Each new row is followed by what is left after taking away its nearest point in the smallest flat space through zero that holds the last named rows.

Z944 (4 x 9)
[[ 3.09  1.91  5.49  0.00  0.86 -0.82 -0.37 -0.56 -0.16]
 [-1.52 -0.51  3.01 -2.35 -1.02  3.28 -1.28  3.31  0.50]
 [ 4.80 -2.50 -2.10 -3.57  0.56  2.64 -0.16 -1.82  1.55]
 [ 1.81  1.39  0.90 -0.19 -0.43  2.82  0.07  1.78 -1.84]]
New rows:
[ 3.13 -0.32 -4.11  2.47 -5.69 -2.70 -1.83 -0.53 -0.89]
[ 2.09 -0.67 -0.41  0.91 -5.94 -2.01 -2.93  0.87  0.29]
[ 0.41  2.24  0.51 -0.06 -0.58  0.09 -2.10 -1.32  0.21]
[-0.29  1.70 -0.49 -0.28 -0.78  0.39 -2.11 -1.12  0.40]
[ 0.13  1.21 -3.33  1.70 -0.65 -0.05  5.69  1.03  4.14]
[ 0.62  1.61 -0.08  0.83 -0.62  0.48  5.05  1.80  4.51]

Z951 (4 x 9)
[[-3.00 -1.38  0.80 -1.64 -0.30  1.76 -3.60 -1.56 -1.50]
 [-0.33  4.91 -2.18  0.37  0.40 -1.78 -1.13  4.70 -2.56]
 [-3.45 -2.46  1.82  2.70  3.36 -0.96 -3.87 -1.44 -1.20]
 [-1.95  3.25  1.96  0.94 -2.63  1.30  2.61  2.44 -2.61]]
New rows:
[ 3.41 -2.42 -0.13  0.14 -1.91  3.24 -1.87  0.29 -2.46]
[ 3.46 -1.88  0.07  1.92 -0.83  2.04 -1.38  1.17 -2.61]
[ 1.61 -5.69  0.22  1.51 -0.06 -1.79 -0.70  1.70  2.89]
[ 0.08 -3.12  0.33  0.36 -2.07 -0.55 -0.86  3.51  0.67]
[-0.49  0.31 -0.87 -3.62  0.24  0.85  0.36  3.47  4.62]
[-2.30 -0.38  1.02 -1.46  1.15  0.67  0.24  3.13  3.83]
[ 2.43 -2.45  0.62  0.10 -0.36 -0.27 -0.57  1.72  1.86]
[ 0.97 -1.55  1.20  0.16 -0.88  0.24 -1.08  2.40  0.48]
[ 3.53 -0.90 -2.77 -1.28  3.01  0.43 -0.56 -0.15 -1.03]
[ 1.45 -0.57 -0.34 -0.14  1.77  1.67  0.73 -0.11 -2.42]

Z821 (4 x 9)
[[-3.86 -1.26 -2.72 -3.47  2.67 -1.86  0.19 -6.59  1.55]
 [-1.53  1.96 -0.88  1.35  1.90 -4.07 -1.40 -5.32 -3.90]
 [ 1.19 -0.56 -2.44 -1.40 -2.88 -2.78 -0.77 -4.48 -4.07]
 [ 0.46 -0.59 -1.67 -1.14 -1.33 -6.61  0.24 -0.29 -2.98]]
New rows:
[ 0.89 -0.14 -1.32  0.94 -0.50  1.16  0.32 -3.15 -2.35]
[ 0.31 -0.57 -0.69  0.68  0.54  0.23  1.21 -0.05 -0.37]
[ 0.26  2.21 -2.96 -3.11 -0.10 -0.95  0.42  0.22  2.17]
[ 0.91  3.50 -1.96 -1.16 -0.01  0.00 -0.25  0.43  0.94]
[-2.23  5.69 -1.24 -0.82 -0.80 -2.65 -2.57  1.32  0.46]
[-1.58  4.81 -1.58 -1.80 -2.11 -0.15 -2.43  1.04  1.35]
[-0.82 -0.04  0.42 -0.86  1.63  2.86 -2.41  3.01  0.49]
[-0.67 -0.22 -0.65 -1.47  0.88  0.62 -2.63  1.29 -1.25]
[-1.95  1.02  1.63 -5.69 -0.45  0.23 -0.65 -0.30 -4.02]
[-2.06  1.57  2.68 -4.67  0.39  1.14 -0.58  1.32 -3.22]
[-0.04  1.46  0.53 -1.29 -0.05 -4.77 -0.26  3.30 -1.34]
[-0.28  1.40  0.42 -1.58 -0.12  0.11 -0.81  0.39 -0.25]

Z269 (4 x 9)
[[ 1.74 -4.55 -3.87  4.11  4.21 -0.25 -0.37 -0.37 -0.47]
 [ 3.72 -1.24  1.91  0.03  1.03 -3.49 -0.16  1.96 -2.70]
 [-3.78 -1.35  0.00  3.64 -1.57  2.93 -1.42  0.57  2.71]
 [ 0.68 -3.26  0.47 -0.29 -4.94  1.11 -0.41  0.81  1.75]]
New rows:
[ 0.13 -0.06  2.43 -0.01  0.43 -0.18  1.37 -2.97 -0.42]
[ 0.05 -0.91  2.21  0.69  0.21  0.10  1.15 -2.81 -0.10]
[ 0.40  0.63 -0.85 -1.66  0.90  1.88 -4.95 -3.57 -0.87]
[ 0.85 -0.09  0.57 -0.90  0.20  1.18 -5.48 -2.31 -1.19]
[-1.09 -0.26  1.69  1.50 -0.15  2.21  0.19 -1.50 -5.69]
[-0.70 -0.90  0.94  0.73 -1.08  2.66  0.49 -2.01 -5.23]

Z913 (4 x 9)
[[ 0.63  2.86  0.43  2.83 -0.55  0.50  2.48  0.20 -1.35]
 [-1.10  3.58 -1.59 -2.55 -3.28 -0.55 -1.23  1.34 -0.58]
 [-0.18  1.32  6.35 -5.01  0.05 -3.74 -3.19  0.84 -3.30]
 [-3.89 -3.10  4.73 -0.73  0.14  4.26 -2.51  0.06  1.05]]
New rows:
[-0.06  0.92 -0.15  1.05  0.24  0.38 -0.67  0.36 -2.60]
[-0.16 -0.24 -0.84  0.57  0.53  0.45 -1.19  0.18 -1.87]
[ 2.30  0.27 -2.30  1.09 -1.20  5.00  2.68 -1.07 -0.20]
[ 2.61 -0.32 -0.02 -1.94 -0.57  2.59  0.70 -0.94 -1.22]
[-0.16 -0.82 -2.24  1.86 -0.45  4.62  0.94  0.43 -1.06]
[ 0.96 -0.69 -0.78 -0.58  0.21  1.57 -0.24  0.51 -2.35]
[ 5.69  1.78 -0.27  2.99  5.53  2.10 -0.24 -1.04 -0.65]
[ 3.05  2.51 -0.49 -0.42  2.93  3.17 -3.10  0.03 -0.02]
[-2.27  0.56 -0.04 -2.16  1.89 -0.81 -0.45 -0.88 -1.18]
[-2.09  0.74 -0.81 -0.66  1.94 -0.05  0.61 -1.04 -0.91]

Z104 (4 x 9)
[[ 1.65 -0.90 -1.82  2.90  0.22 -0.14 -3.82 -0.30 -4.28]
 [ 1.02  2.83 -0.92 -0.42  2.56  0.57  0.33 -2.55 -3.88]
 [ 2.54 -2.13 -0.50 -2.01 -3.12 -2.32  6.95 -1.54 -3.39]
 [-2.82  3.59 -2.90  2.41 -0.88  0.02  2.44  4.20 -4.03]]
New rows:
[-2.62 -3.73 -1.82 -2.38 -2.07 -2.91  1.26 -3.47 -0.53]
[-4.27 -1.32 -2.25 -1.35 -0.34 -1.75 -0.85 -2.43 -0.36]
[ 1.58 -3.89  0.40 -2.02 -2.31  2.86 -2.32 -0.63  3.64]
[ 0.45 -0.23 -1.39 -1.43 -1.32  3.22 -0.28  0.14 -0.09]
[-0.51  2.88 -0.60 -1.32  3.28  0.66 -1.66  2.51  1.63]
[ 1.50 -0.01 -0.81 -1.40  1.14 -0.72 -0.26  1.81  0.17]
[ 0.59  1.97  2.46 -0.65  2.99  0.99  1.05  3.83 -0.64]
[ 2.12 -0.40  2.60 -0.43  1.97  0.31  0.37  3.09 -0.96]
[-0.52  1.28 -2.45  3.47 -3.33  2.38 -2.42  1.23  3.85]
[ 1.38  1.71 -2.24  1.46 -2.57  1.97  0.26 -1.87  1.82]

Z587 (4 x 9)
[[-0.68 -1.01 -4.75  0.93  1.53  0.11  2.70 -1.77  1.53]
 [-3.13 -2.38 -1.37  5.82  1.67  5.22  5.05  1.08  1.58]
 [ 0.55  0.58  0.24  4.53  2.25  2.15  0.98  2.04 -0.37]
 [-4.49  1.17 -2.31  0.91 -0.94  6.87  2.44 -0.88 -0.01]]
New rows:
[ 5.57  0.14 -2.08  0.00 -0.25  1.78 -1.22 -0.94 -1.27]
[ 3.91 -1.95 -0.49 -0.22 -1.56  2.44 -0.05 -0.87 -0.48]
[ 3.04 -0.02  1.08 -0.55 -2.42  0.45 -2.23 -3.28 -0.19]
[ 2.56 -0.81  0.41  1.38 -1.55  1.44 -0.73 -2.95  0.37]
[ 1.08 -0.38 -1.17  0.11 -0.95 -1.79  2.53 -0.55 -1.97]
[ 0.67  0.24 -0.15  0.24 -1.38 -0.63  2.11 -0.04 -2.49]
[ 0.88  1.29  0.56 -4.38  4.93 -1.31 -0.77  5.09  1.88]
[-1.15  0.48  0.06 -4.33  4.19  0.68  0.70  4.57  2.45]

Z48 (4 x 9)
[[-0.57 -1.53 -2.89  2.24 -1.95 -3.67 -0.95  2.32  2.16]
 [ 3.13 -1.59 -2.24 -1.12  2.75  0.72 -0.12  1.24  1.34]
 [ 0.14  0.17 -1.15 -1.23  1.63  0.67 -0.08 -1.15  0.95]
 [-0.86  2.66  0.51 -2.06  1.57 -2.32  4.97 -3.68 -1.87]]
New rows:
[-2.46 -3.67  3.08  0.63 -1.00 -1.39  1.93 -1.73  1.92]
[-0.96 -4.32  2.64 -0.03  0.33 -0.20  1.57 -1.26  2.25]
[ 1.99  2.63 -0.08  1.50  3.84 -2.51  3.53  3.78  2.90]
[-0.62  3.50  1.78  1.81  2.37  0.15  0.86  2.51  2.90]
[ 1.32 -2.50 -1.90  2.44  2.27 -1.28  3.05  3.06  0.62]
[-1.59 -0.85 -0.01  1.95  1.50  1.11  1.53  0.52  0.30]
[-0.61 -2.51  2.18  3.52  3.01 -0.49 -3.48 -2.60 -2.64]
[-0.19 -2.58  0.98  3.28  3.61 -2.01 -2.31 -2.67 -2.27]
[-0.79  1.96 -0.62  3.04  2.94 -3.40  0.51  3.12 -0.86]
[-1.35  2.43  0.25  2.13  3.63 -0.60 -0.97  1.91 -0.74]
[ 3.09  0.73 -1.55  2.59 -0.45  2.42  1.93  0.26 -0.40]
[ 1.19  1.43 -1.84  2.68 -1.09  2.05  1.42 -0.94  0.21]

Z698 (4 x 9)
[[ 0.52  3.93  3.01 -1.39 -0.79 -4.40 -2.00  2.53 -1.60]
 [ 2.64 -0.41 -1.11  1.88  4.45 -4.87  1.25  4.90 -1.19]
 [ 5.71  2.42 -0.06  3.27  1.88 -4.35  3.11  1.92 -3.10]
 [-0.04 -0.37 -2.17  3.70  0.24  0.97  1.51 -2.09 -4.18]]
New rows:
[ 0.56 -3.87  1.66  3.51  1.32  0.65  1.74 -1.69  1.41]
[-0.50 -1.91  3.40  2.25  0.25 -0.90 -0.12 -0.93  0.63]
[-1.06 -1.26  3.54  1.85  2.61 -0.67 -2.58  0.98 -3.46]
[ 0.82 -1.66  3.83  1.06  1.74  1.16 -1.18 -0.43 -0.76]
[-3.38  1.70  3.41 -1.33 -1.64  3.44 -3.14  2.72 -2.19]
[ 0.46  0.38  1.87  0.51  0.26  3.51  0.15  2.94 -1.15]
[ 3.66 -3.47 -0.08  0.26 -2.39  1.97  2.83  1.80  2.70]
[ 0.53 -2.02  0.47  0.48 -2.97  0.45  0.31  2.34 -0.78]
[-0.61 -2.10  3.13 -0.55 -0.63  0.90  1.80  0.80 -2.19]
[-0.29 -2.26  3.13 -0.69 -0.37  0.76  1.95  1.11 -1.73]
[ 3.87  0.78  3.25 -1.42 -0.12 -1.62  1.22 -0.42  1.37]
[ 0.19 -1.16  1.38 -0.34  0.65 -0.37  0.01 -0.84 -0.54]
